There are 8 hidden switches. A switch that is on adds its own fixed numbers to the row, and there is some noise. The rows also spread widely along 10 directions, which tell nothing about the answers.
In the rows, zero is written as 128.
Known rows, each followed by its switches (1 for on, 0 for off):
[122 119 160 133 151 149 160 154  89 174 141 131  77 103 166 135 111 162
 162 165 154 155 124  91 131 108 127 150 115 168 195 124 117 145 151 150
 144  94]  0 0 0 1 0 0 0 0
[ 98 121 113 135 137  90 105 118  39 112 121 157 172 116 168 113 104 193
 144 181 149 124 149  84 137  67 124 128 148 168 132 109 110 145  83 170
 150 120]  0 0 1 1 1 0 0 0
[132  71 113 140 158 138 152 131  43 179 109 132 127  93 119 102  94 153
 128 110 130 149  84 119 108 117 172 209  52 177 177 137  95 131 156 176
 168 105]  1 1 1 1 1 0 1 0
[ 97 100 159  98 122 141 129 138  73  97 140 141 161  37  77 136 151 112
  73 115 140 137 120 154 141 115 136 164 123 144 180 129 134 104 154  35
 138 154]  0 1 1 1 0 0 1 1
[112 106 166 106 133 134 135 169 114 128 147 144 106  35 138 145 140 155
  95 156 148 117 129  98 149  94 115 150 150 168 184 127 105 129 107  94
 153  94]  0 1 1 1 0 1 1 0
[145  99 118 135  89 140 151 141 117 109 160 152 149 127 175 144 154 130
 158 203 124 169 150  88 170  95 103 128 133 141 148 148 122 133 111 113
 141 127]  1 0 0 1 0 0 1 0
[117 131 121 110 188 119 149 158 162 142 165 152  99  46 142 138 122 144
 103 117 148 167  67 145 119 122 116 170 173 190 163 122 132 134  73 121
 140 110]  0 0 0 1 0 1 0 1
[105 163 126 121 202 134 110 132  79 153 139 126 103 100 137 139 101 153
 152 147 157 192 121 156  99  89 114 141 138 179 165 125 161 122 165 147
 167 128]  0 0 0 0 0 1 0 1
[ 78 128 130  99 140  90 100 130  54  94 135 156 175  72 113 118 133 166
  87 150 149 124 121 129 141  80 131 146 162 161 153 118 129 125  95  88
 155 144]  1 0 1 0 1 0 0 1
[ 93 123 126 106  97  90 128 150  90 138 120 164 136  94 147 143  96 210
 135 176 164 144 117 115 169  73 122 147 152 183 156  94 132 157  60 115
 149 136]  1 0 0 1 1 0 1 1
[144 153 106 139 181  86 134 116  74 200 133 134  90 137 164 125 102 133
 148 149 150 218  89 125 136 116 101 170  98 178 149 151 119 145 129 151
 159 118]  0 0 0 1 1 0 0 1
[149 105 139 138 153 119 149 125 132 158 144 146 100  80 118 122 141 118
  82 138 112 146  95 123 151 141 124 149 111 147 158 142 103  97 108 117
 135 124]  0 0 1 1 1 0 0 0
[111 128 150 103 135 117 140 116 118 150 136 147 100  74  81 143 134 132
  72 127 128 149  98 162 152 135 121 149 126 132 169 112 139 104 115  72
 127 169]  0 0 1 1 1 0 0 0
[130 140  90 107 141  81 103 132 125 115 133 157 162 115 175 155 118 188
 126 196 107 145 108 123 170  75 105 118 161 163 104 126 118 128  35 132
 177 125]  1 1 0 1 0 1 0 0
[120 160 109 111 195  95 116 128  90 157 146 136 111 101 159 136 111 147
 118 146 141 189  92 132 122 105 100 158 131 173 150 147 121 137 116 120
 166 112]  0 1 0 1 0 0 0 0
[102 134 144 135 143 135 134 129  88 145 144 133  94 106 127 130 114 137
 155 146 164 181 132 142 114 103 113 155 139 168 188 112 161 131 156 139
 121 153]  0 0 0 0 1 0 0 1
[111 135  86 127 166 134 129 117 110 142 159 147 114 102 136 138 110 146
 142 128 144 216 105 175  97  94 103 166 152 172 145 124 161 130 121 152
 149 159]  1 0 1 0 1 0 1 1
[138 153 107 107 138  62 116 104 105 156 135 145 114 117 126 149 140 115
  89 155 126 189  90 148 175 120  82 156 127 138 130 148 118 132  83  86
 155 154]  0 1 1 1 1 1 0 0
[106 111 146 106 118 122 154 158 105 140 134 144 102  96 126 147 116 159
 132 153 161 159 110 123 149 103 119 163 138 160 187 115 136 163 107 112
 135 128]  0 0 0 0 0 1 1 0
[107 132 169 109 136 117 125 140  20 145 134 133 133  93 129 118 143 117
 119 164 165 158 129 101 152 107 131 168  93 157 198 153 115 131 189  61
 162 120]  1 0 0 1 0 0 0 1
[ 89 151 147 107 156 122  74 117  44 116 121 134 152  67 104 132 120 154
  90 161 137 143 160 151 132  81 113 124 120 160 157 117 139  86 164  82
 158 152]  0 1 1 1 0 0 1 0
[163  88  84 149 180 130 103 114  45 114  99 129 202 130 132 120 102 149
 156 150  82 135 123 129 121  79 170 117  90 153 108 153 115  81 144 191
 197 106]  0 1 0 0 1 1 0 1
[103 108 155 115 121 161 118 134  66  96 122 139 163  94 115 147 113 183
 144 175 121  96 174 123 135  75 154  87 136 133 160  94 153  95 149 116
 152 144]  0 0 0 1 1 0 0 0
[107 149 102 120 171  82  87 103  34 104 157 140 172  95 141 106 149  96
  95 141 148 176 135 121 111 100  90 164 137 154 139 162 118 127 133  96
 150 141]  0 1 1 1 1 0 0 0

New rows. What belongs after each?
[ 97 113 132 138 147 113 106 114   6 111 128 142 189  95 135  85 135 125
 123 151 157 149 132 102 119  98 151 178 100 174 162 138 112 118 161 131
 146 133]  1 0 1 1 0 0 0 1
[115 136 144 108  93 107 110 117  13 153 117 128 133 114 107 140 136 116
 131 163 164 185 147 133 167  90 106 173  78 143 175 147 133 140 187  64
 171 160]  1 1 1 1 1 1 1 1
[130 103 136 107 108 116 104 142  82  88 111 148 186  86 128 154 128 175
 124 186 106  92 151 111 179  68 140  90 143 143 127 116 122  99  95  95
 174 124]  0 1 0 1 1 1 0 1
[ 87 124 122 130 153 134 113 131  73 118 124 143 146 104 137 133  85 196
 167 156 149 142 142 140 104  69 140 122 159 176 157  89 163 126 120 176
 141 142]  0 0 0 0 1 0 0 1
[100 160 101 128 154  94 113 114  77 116 171 144 136 120 165 120 129 118
 144 157 170 201 139 124 108  99  77 159 163 164 153 134 151 152 115 129
 121 155]  0 0 0 1 1 0 0 0
[159  94 110 156 130 181 158 119 106 116 169 139 142 124 168 142 156 100
 164 169 111 190 155 110 127 105 107 131 120 127 138 161 129 115 164 145
 142 128]  0 0 1 1 0 0 1 0
[124  94  80 102 135 147 133 114  69  82 133 144 210 112 110 148 117 133
 135 126 101 161 118 161 119 100 145 141 120 125 126 133 151 121 137 105
 159 160]  0 1 0 1 0 0 1 0
[147  93  97 151 194 143 124 138  87 134 121 138 163  96 149 108  96 156
 141 146 111 145 114 110 102  99 156 148  99 182 133 137 108  95 132 198
 167  89]  0 0 0 1 0 1 1 0
[129 111  98 103 111 146 141 145 137 111 155 158 145 111 161 176 119 189
 155 186 111 150 141 130 153  71 112 102 167 136 126 117 148 134  79 117
 166 135]  1 0 0 1 1 0 1 0
[103 108 139 132  99 133 143 132 118 137 120 153 118 112 134 145  88 202
 155 167 139 126 130 128 146  93 139 127 145 163 165  67 151 131  83 171
 113 156]  0 0 0 1 1 0 0 0
[118 141 153 118 122 142 119 133  64 145 152 120  92 111 128 149 144 113
 144 175 151 192 163 128 137  92  87 146 112 143 197 156 148 117 200  79
 149 148]  1 1 0 0 1 0 1 0
[119 102 128 129 134 103  99 120  72 114 102 147 178  81  97 113 113 144
  86 149 112 127 114 136 151 110 149 148  91 168 146 119 118  83 116 116
 132 144]  0 1 0 1 0 0 1 0
[131  89 145 144 159 171 148 155  55 159 119 124 116  94 166 135  87 194
 189 153 134 122 135  93 112  76 163 137 107 182 177 117 118 124 163 191
 176  76]  0 1 0 1 1 0 0 1
[125 118  77 152 156 119 129  94  54 133 127 134 158 165 148 117  98 131
 179 139 126 205 107 145  99 107 129 171 103 160 140 133 144 144 139 201
 135 156]  0 1 0 0 0 0 0 0
[113 107  73 128 123 122 114 114  54  96 145 144 193 126 146 122 114 134
 162 148 138 181 138 131 104  83 118 169 128 160 139 134 147 141 127 150
 142 160]  1 1 0 1 1 0 1 0
[ 91  92 127 117 125 132  94 136  64  69 109 152 210  68 119 123 101 186
 118 159 121  93 153 123 127  72 156 121 136 169 144  93 134  98 107 133
 141 138]  0 1 0 1 0 0 1 0
[ 96 121 110  93 130  95 116 145  82 108 136 152 169  69 114 132 121 138
 100 129 153 164  91 147 139 100 125 190 135 177 159 127 135 144  98  80
 152 145]  1 1 0 1 0 1 1 1
[121 101 115 154 122 128 124 113  59 138  97 140 159 133 122 109  88 151
 161 153 136 163 127 127 131 104 152 167  79 176 156 104 136 122 143 190
 126 153]  0 0 0 1 0 1 1 0
[119 103  70 124 110  95 140 105  85 115 127 167 180 137 148 136 102 173
 145 152 128 171 109 133 145  89 118 151 145 147 111 110 130 164  53 156
 141 157]  0 0 1 1 1 0 1 0
[149  72  99 142 103 132 152 106  55 111 119 143 189 148 135 128 129 134
 161 156 108 140 130 105 148  99 152 142 100 118 124 135 114 137 121 163
 156 139]  0 0 1 1 1 1 0 0
[116 162  96 105 201 101  94 107  74 145 128 133 134 101 118 143  98 149
 110 131 123 178 106 174 109 102 112 139 124 156 136 131 150 104 137 114
 170 148]  0 1 0 1 1 0 0 0
[119 105 117 159 143 143  71 123  82  89 130 139 182  78 135 103 118 148
 129 177 114 124 172 117 107  77 134 127 114 188 144 119 135  55 141 170
 132 143]  1 1 0 1 1 0 1 0
[139 102 110 148 166 125 112 133 100 154 112 140 135  90 122 108  98 158
 119 150 118 144 110 126 124 105 153 160  89 189 149 124 119  87 123 180
 153 121]  1 0 0 1 1 1 1 0
[117 138 151 115 175 163 130 151  98 138 152 133 105  84 161 158 117 176
 150 175 131 142 150 114 123  82 122 100 149 152 168 124 138 113 152 121
 172  99]  0 0 0 1 0 0 0 0
[125  82 120 115  87 143 159 160 139 131 133 153 116 105 150 169 105 208
 156 175 116 129 120 119 160  75 132 125 151 153 160 105 131 147  66 146
 151 124]  1 1 0 0 1 0 1 0
[147  75 114 129 192 157 145 140  79 122 128 132 171  75 122 115 118 133
 115 113  89 119  90 125 104 124 183 155  89 151 149 149 102  90 149 146
 170  89]  0 1 0 1 0 0 0 0
[149  83 153 157  93 158 144 152 131 112 141 141 137  94 164 141 145 137
 165 186 122 126 150  86 163  93 129 124 134 168 164 123 121 107 117 155
 124 116]  0 1 0 1 0 1 0 1
[115 116 130 122 168  73 129 124  74 136 124 148 142  92 107  97 129 112
  73 127 137 154  69 125 143 141 137 184 106 163 166 145 104 122 104 104
 129 128]  0 0 0 0 0 0 0 0
[141  87 127 145 132 135 128 150  79 116 145 136 149  86 165 119 134 131
 139 171 131 134 151  75 133  91 121 144 122 168 161 152 100 117 130 138
 144  91]  0 1 0 1 1 0 1 0
[107 103  70 121 163 118 117  91  69  88 120 152 206 121  99 127  99 167
 125 119  99 143 104 175 102  94 157 129 141 131 104 107 151 111  94 166
 152 171]  0 0 1 0 1 0 0 0
[139  97 129 173 151 134 134 121  89 149 132 133 125 109 150  96 115 117
 145 146 132 160 115 104 115 126 139 176  87 187 174 133 116 106 145 194
 111 124]  0 1 0 1 0 0 0 0
[ 90 144 119 107 119  77  86 111  38 115 122 141 155 116  89 116 128 115
 102 157 165 181 134 148 143 101 105 173 110 155 167 131 152 131 143  78
 136 185]  1 0 0 0 1 1 1 0
[ 75 105 139 105 158 154 134 176 123 102 167 147 129  24 124 115 122 153
 110 119 171 134 114 126  85 102 136 189 166 199 202 107 144 133 115 124
 125 119]  1 0 0 1 0 1 1 0
[131 120 102 138 109 114 113 120 124 112 135 149 147 128 159 149 112 164
 164 184 120 149 145 124 150  80 107 115 152 158 127 105 145 123  75 172
 134 152]  0 1 0 1 1 1 0 0
[110 150 124 124 139  91 125 117  57 120 169 145 126 130 175 124 161 107
 135 180 166 197 142  92 146  96  69 152 157 144 159 165 115 166 126 103
 142 129]  0 0 1 0 0 0 0 0
[ 82  98 107 106 168 159 138 143  92  87 167 148 169  54 115 116 115 151
 123  98 143 131 107 146  64 106 159 174 161 165 174 107 156 125 124 135
 132 140]  1 0 0 1 1 0 0 0
[108 128 130  79 127 120 163 140  98 152 145 146 110  93 105 161 123 148
 119 124 145 176  81 163 149 118 128 167 134 136 176 121 152 156 119  57
 158 156]  1 0 0 1 1 0 0 1
[105 116 174 122 130 112 119 152  81 160  97 138 101  87 107 127 103 172
 110 167 153 129 122 113 166 101 139 149 102 176 194 110 118 121 129 122
 142 118]  0 0 0 0 0 1 1 0
[140  97 139 136 136 140 143 123  45 162  84 129 139 147 116 136  94 163
 170 157 115 151 111 131 156 102 175 135  68 146 158 122 130 120 168 165
 173 128]  0 0 0 0 0 1 0 1
[116 121 124 125 192 146 114 149  66 130 155 128 136  72 144 111 125 137
 132 144 146 140 137 105  88  93 138 157 128 171 174 145 125 110 164 145
 172  94]  1 0 0 1 1 1 0 0
[134 173 106 133 194  87 102 124  53 175 137 127 109 127 185 129 111 130
 157 168 161 219 113 118 128  90  86 164 115 191 148 162 119 146 145 148
 179 103]  0 1 0 1 0 1 0 1
[ 98 163  91 122 189 132 100 117  87 134 141 144 139 121 170 140  85 201
 165 170 135 176 133 149  97  71 121 122 151 178 132 104 162 122 116 179
 166 139]  1 0 0 1 0 0 0 0
[157  34 123 154 109 133 179 133  79 132 104 147 164 123 105 103 124 115
 124 129 102 139  81 102 154 142 183 181  58 141 164 147  91 125 125 155
 125 119]  0 0 0 0 0 0 1 0
[112 115  92  86 131 129 123 137  86  92 136 152 168 103 147 184 112 207
 143 170 109 133 145 136 145  47 115  87 181 123 113 121 136 146  78 110
 197 124]  0 1 1 0 1 0 1 0
